There are 3 nested groupings, the coarsest first. Each group lies inside one group of the grouping before and may be the whole of it. The rows also spread widely along 9 directions, which tell nothing about the answers.
In the rows, 128 means zero.
Some rows, each with its group in each grouping after it:
[128 183 123 108 136 168  58  96  77 172 167 170 143 182 138 127 186 145
 117 118 154 150 126 143 168 134 160 121  97 137 157 141 126 104 152 117
 136 112 108 118 100] => gusab bom deto
[128  90 146  88 148 106 124  99  57 179 180 138 110 159 108 138 116  87
 118 126 133 179 108 104 142 164 155 123 146 127 163 129 163 177 119 138
 130  67 113 105 129] => gusab Dabad pinib
[117  91 128 115 171 120 139  89 117 162 159  93  98 137 110 128 103  87
  90 116  88 135 106 126  85 126 173 150 166 151 140 134 134 175 101 130
 147  73 137 131 119] => gusab bulud Notuk
[146 152  92 141 190 159 179  54 155 112 175  91 129 111  80 120 105  95
 120 116 101  81 102 174 118  83 155 124 135 145 129 153 141 127 120 110
 161 128 103 147 128] => tol zed Godog
[166 109 119 113 120 146 202  78  94 141 195 110 140 113 102 155 106 117
 133 163 168 127  89 157 148 157 130 131 132  89 144 137 143 147 124 132
 155 103 121 128 136] => tol Dufi Dife
[154  71 133  94 149 111 205 128 135 137 160  67  84 139 135 177  83 108
 138 160 128 174 107 126  93 175 147 170 226  99 148  86 108 205  76 132
 136  84 169 154 148] => tol nifu toda
[150 180 147 160 118 198  93 175 107 114 118 180 160 162 160 164 153 156
 159 113 120 167 131 152 114 127 189 163 127 116 194 161  59  85 126 127
  85 144  97 139 108] => tol zed Bedu
[141 115 112 137 166 129 167 111 115 121 156 100 117 140 105 153 100  91
 148 116 110 147 103 146 125 131 171 148 159 131 174 155 122 147 100 127
 124 109 111 123 130] => tol zed zevu
[111 108  99  97 162  93 120  70 144 148 171  83  73 149 146  96 156 106
  81 117 125  97 114 147 121 143 141 158 175 170  99 115 167 114  88 134
 169 116 163 127 129] => tol nifu vug
[158 151 141  85 124 198 153 109 157  90 143 170 119 135 153 145 108 173
 133 157 159  87 107 165 111 120 131 167 171 100 109  94 119 133 152 130
 128 114 141 166 129] => gusab Dabad vaza
[167 127 158 164  69 179 158 180  92 132 147 145 156 108 139 173 135 129
 148 155 117 154 124 159  96 143 172 154 130  55 171 152 102 107 111 158
 109 115  94 155 135] => tol nifu lali
[138 136 124 150 148 165 151  72 128 157 162  84 149 125 112 141 133 111
 118 127 118 145 107 153 108 111 176 125 127 135 167 155 109 126 110 115
 163 125 113 144 106] => tol Vep nuseb
[135  60 156 134 110 142 159  84  93 208 183  76 144 103 120 163 119  91
  67 148 131 175  97 126  90 158 177 123 121 129 176 152 130 185 101 134
 177  64 139 118 107] => gusab bom zuz
[109 111 148 146  75 141  79 183  93 157 120 129 125 168 189 159 181 145
 106 127 134 190 132 136  77 180 197 192 157 117 171 141  87 104 102 157
 110 115 146 120 102] => gusab bulud gerom
[150 122 112 144 120 154 160  69 135 158 155  72 150 148 159 196 147 145
 107 148 201 182  80 146 110 163 176 164 120 137 191 148  90 149 127 136
 161 134 150 118  87] => gusab pufov femo
[152 180  98  90 141 142 136 126 111 106 163 160 115 182 130 125 148 160
 182 143 153 117 134 159 166 140 126 152 177  84 116 104 125  97 136 126
 108 140 123 158 154] => tol Vep labo
[159 176 110 125 154 172 141  61  92 174 189 113 164 146  74 156 131 111
 132 127 143 150 110 144 160 112 167  92  88 103 175 151 132 143 148 108
 149 100  92 128 114] => gusab bom komi
[133 117 133 153 125 152 143  88 105 189 180  80 151 112 105 124 154  91
  78 126 112 136 115 150 108 125 180 114 106 121 150 164 129 113 107 121
 175 106 110 150 114] => tol Dufi tode
[112 126 154 111 155 155  70 127 136 144 112 145  98 173 216 126 163 150
  91 104 140 172 114 121 102 152 170 186 184 207 164 110  82 136  98 114
 129 128 161 127  96] => tol zed Godog
[148 118 182 146 127 210 124  97 153 159 133 128 147  90 156 121 133 126
  61 124  89 122 104 149  58  91 182 139 126 149 141 148  96 119 110 119
 173 104 118 163  93] => tol nifu vug
[133 174 137 128 125 164  65 167  90 117 128 192 131 185 152 136 158 146
 157 107 124 159 132 135 126 134 179 164 139 111 165 138 109  95 139 138
  78 124  99 129 115] => gusab Dabad pinib
[114  46 151 138 126  81 154 166  75 170 165  98  95 112  89 115 103  49
 109 117  52 149 135 120  83 149 177 135 173 105 140 165 153 152  66 147
 127  59 112 129 155] => tol zed zevu
[160 159  88 132  78 136 163 153 119  94 163 126 132 163 132 173 152 164
 181 165 171 117 128 179 128 161 148 180 158  44 120 127 116  90 143 156
 106 143 135 148 143] => gusab pufov femo
[143 121 162 133 112 192 124  86 119 201 159 109 160 123 128 152 151 129
  62 149 136 160 108 137  82 132 185 124 111 120 155 142  97 144 127 119
 182  96 132 148  92] => gusab bulud gerom
[137 161  94 149 160 160 125  68 143 117 155 109 136 129 133 125 144 115
 114 111 122  97  94 175 131 105 158 140 111 161 156 166 136  92 116 126
 155 142 105 124 102] => tol nifu toda
[136 179 181  96 152 222  62  94 111 161 136 206 151 147 171  97 163 160
  88 116 139 124 107 140 138 101 154 133 112 172 144 132 101  99 156  96
 147 116 107 155  94] => tol Dufi tode
[130 103 100 125  97 123 156 127 165 156 157  32  96 168 169 180 165 153
  99 170 161 162 128 150  68 187 174 185 193 101 121  86  81 152  83 133
 159 116 203 159 115] => gusab bom deto
[103  90 127 133 156 102 119  86 110 214 171  48 114 143 117 122 155  79
  78 114  95 187 129 117  96 143 193 122 156 158 162 145 119 153  71 115
 178  94 133 132 112] => tol Vep nuseb
[155  69 161  80 161 130 189  60 107 171 186 102 111 109 119 149  85  93
 101 146 138 153  82 118 123 145 136 126 167 135 151 117 146 198 102 124
 174  67 135 125 129] => tol nifu vug
[139  96 132  96 106 145 151  71 150 167 183 101 109 127 166 128 165 153
  69 168 179 111 109 151 120 166 124 147 150 146 106 105 144 133 104 126
 194 121 174 142 118] => tol zed Godog

New rows, each followed by its group in each grouping:
[121  66 107 149 120  82 147 122  48 151 175  98 127 133 118 174 107  62
 142 118 127 181  88 133 131 178 168 152 131 123 206 182 158 161  94 171
 104  77 108  64 125] => gusab bom zuz
[135 133 112 166 149 145 146 115  76 135 162 109 144 128  78 158 106  74
 139 106  80 150 103 147 108 109 192 133 109 107 193 187 123 129 119 144
 112 102  79 114 119] => gusab bulud Notuk
[124  80 101 117 163  89 150  74  76 120 178 123 103 140 135 135 112  82
 138 112 149 142  73 138 168 165 129 152 144 181 177 159 180 149  99 152
 131 107 114  65 128] => tol zed Godog
[126 155 109 111 132 146  94  91 131 109 152 168 119 159 179 118 173 168
 120 123 177  88 102 165 159 145 125 168 135 180 125 132 141  77 131 130
 141 155 144 111 108] => tol zed Bedu
[127 119 191 108 150 189  92 119 132 188 119 143 130 142 176 118 143 143
  73 124 110 176 123 112  77 118 182 138 162 164 157 118  74 146 109 103
 156  96 135 167 101] => tol Vep labo
[115 109 108  94 178  93 123  82 119 158 164  94  85 179 147 138 144 116
 110 117 159 166 107 126 148 171 154 158 174 179 156 115 129 158  96 111
 150 114 159 111 120] => tol zed zevu
[128  94 110 166  96 110 157 150  94 133 172  95 123 112  80 131 121  74
 127 126  68 108 133 156  76 132 180 141 130  68 128 170 165 112  99 168
 119  97  95 136 148] => gusab Dabad pinib
[ 91 129  97  84 118  83  48 110  96 166 176 142  78 198 162  81 212 138
  94 122 163 113 138 134 154 178 136 158 148 153  94 109 187  87 120 147
 140 118 158 108 121] => gusab Dabad pinib
[156 167 160  87 181 184 126  70  65 189 181 167 153 150  63 139 102 101
 125 126 110 162 115 118 147  97 164  88 112 107 175 143 119 170 159 104
 142  67  76 143 119] => gusab bulud Notuk
[105  87 177 122 127 139  60 137  96 164 119 168 117 140 196  97 151 120
  78 105 111 156 109 119 100 139 162 162 147 193 163 151 127 114  97 141
 135 100 120 113 103] => tol Vep labo
[156 132 139 132  64 155 152 198 127 108 144 151 124 132 123 134 136 153
 148 161 107  92 153 170  71 136 161 174 178  24  84 128 111  91 134 159
 103 113 129 185 159] => gusab pufov femo
[156 159 151 137  97 193 128 151 149 171 153 119 142 145 136 145 174 166
 104 158 119 139 159 148  82 132 182 141 157  78 117 113  63 104 114 103
 152 132 148 197 120] => tol zed Bedu
[ 94  80 109 162  95  83 103 159  98 181 158  67  99 141 147 111 183  88
  73 113  93 150 146 139  83 173 193 164 157 129 131 160 131  92  65 148
 142 113 144 125 125] => tol Dufi Dife
[119 119  74 132 154  86 146  75 110 138 185  86 108 134  98  94 142  85
 119 116 115  86 116 163 145 128 143 128 137 141 113 156 188  97 104 145
 155 124 112 121 139] => tol Vep labo
[141 132 130  96 142 166 141  67 127 150 162 123 127 144 133 144 128 141
 101 146 160 126  95 151 122 136 145 149 143 136 131 118 125 144 138 124
 162 105 144 132 112] => gusab bulud gerom
[139 110 131 104 147 132 166 105 109 161 173  96 114 144  89 144 105 100
 122 143 107 145 122 134  99 137 167 142 175  92 130 119 121 169 117 129
 144  76 138 151 137] => gusab bulud gerom
[151 116 118 120 129 154 170  39 114 183 198  86 145 115 114 139 141 116
  85 157 170 122  91 149 146 145 140 115 104 131 136 140 143 134 121 117
 199 113 129 128 113] => tol Dufi Dife
[ 99 126 117  95 104 118  49 130 104 148 156 171  98 173 186  93 193 154
  97 120 147  95 132 150 141 160 137 175 147 152  98 124 159  84 129 147
 126 112 155 109 118] => gusab bom zuz
[143 118 147 131  65 163 107 165 100 155 157 155 132 129 140 124 158 136
 104 143 113 113 144 151  93 139 158 141 132  75 115 133 132 100 121 152
 126  95 126 153 127] => gusab bom komi
[116 107 104 156  73 121 123 134 104 161 173  95 121 125 120 119 173 108
  83 140 102  94 133 163  86 143 168 149 118  94 110 164 153  80  99 166
 154 111 128 137 126] => gusab bulud Notuk
[154 125 165 130 123 170 126  98  39 178 175 185 176 110  91 113 122  89
 122 126 113 141 110 134 157 112 149  81  74 109 173 187 162 110 140 133
 144  89  51 117 124] => tol Vep labo
[131  94 172 145 103 171 104 181 105 113 108 171 126 126 180 149 103 125
 122 113  98 150 106 135  71 127 178 184 156 135 174 149  98 135 112 157
  90  86 117 122 109] => gusab bom komi
[150 134 131 156 106 142 152 156  88 171 171  96 151 149  94 166 151 114
 140 137 108 180 149 140 111 153 188 125 141  65 168 150  90 120  96 130
 126 115 110 150 134] => tol zed Bedu
[142  98 193  92 180 176 143  96 121 167 142 153 128 107 116 105  79  99
  93 123  78 138 109 115  87  93 158 118 170 153 145 127 113 179 120 107
 152  65 108 166 129] => tol Vep labo
[138 145 119  96 172 152 145  75 143 136 157 118 114 144 128 115 127 131
 123 131 129 110 114 149 125 111 141 138 169 142 114 113 126 130 121 113
 153 121 132 159 133] => tol Vep labo
[140 148  85 124 140 120 147  74  82 137 188 117 136 156 101 139 148 108
 168 127 154 139 110 160 183 140 139 125 123 116 160 148 156 104 126 131
 139 132 103 108 132] => tol Vep nuseb
[118 106  99 101 150  91 123  81  68 152 169 107 109 184 148 171 135 112
 132 122 187 191  82 126 163 192 153 169 149 158 190 135 144 161 113 146
 133 106 142  67 110] => gusab bulud gerom
[123 113 142 132 103 128  93 119  73 218 161 101 144 161 153 141 193 122
  94 141 156 206 133 120 132 178 177 123 124 126 178 146 115 121  94 132
 158 111 128 123 110] => tol Vep labo
[127  89 151 100  77 122 111 159 119 158 165 151  98 135 159  98 169 150
  92 152 125  91 150 146 105 168 130 162 176 107  75 113 145  95 100 146
 143 107 163 149 147] => tol zed Bedu
[132 154  98 161 104 140 131 148 149 123 146  85 119 143 151 144 179 141
 125 134 116 120 140 176  91 138 180 173 151  98 125 132 105  75  92 144
 131 152 137 159 125] => tol nifu lali
[154 108  99 143  88 127 196 105 116 125 190  92 133 110  96 142 128 118
 145 163 133  91 122 182 120 141 135 137 142  68 108 142 159  97 108 151
 154 125 122 151 152] => tol Vep nuseb
[158 156 153 102 149 204 137 105 123 130 154 176 144 127 111 133 104 138
 132 138 113 102 113 153 115  97 152 135 142 104 131 124 111 141 155 115
 124  86 113 159 127] => gusab bom zuz
[115 114  95 127 167  84 155 154  97 110 165 104  85 150  96 115 107  76
 160 106  73 122 131 149 120 138 166 165 197 105 125 137 146 123  91 141
  94  93 112 143 168] => tol Dufi tode
[135 188  73  99 179 142 121  84 148 103 165 122 102 177 112 126 131 137
 151 112 132  89 121 162 149 106 144 155 157 131 116 110 134 114 142 117
 117 126 133 140 130] => gusab bom komi
[141  98 184  72 103 166  92 107  96 185 154 185 123 139 196 121 155 156
  76 157 176 147 102 123 139 170 119 139 141 149 137 112 142 136 120 133
 166  95 147 129 109] => tol nifu toda
[155  88 126 106 128 103 190 133  95 154 185  87 105 140 103 165 107  97
 147 157 131 167 124 132 124 174 146 138 191  67 147 114 134 173  91 143
 134  83 135 143 154] => tol nifu toda
[144 154 164 126 136 203 100 140 133 145 116 141 139 159 171 164 133 154
 116 124 129 182 122 125  84 123 191 166 154 131 179 118  57 149 126 115
 114 101 136 154  93] => gusab bom komi
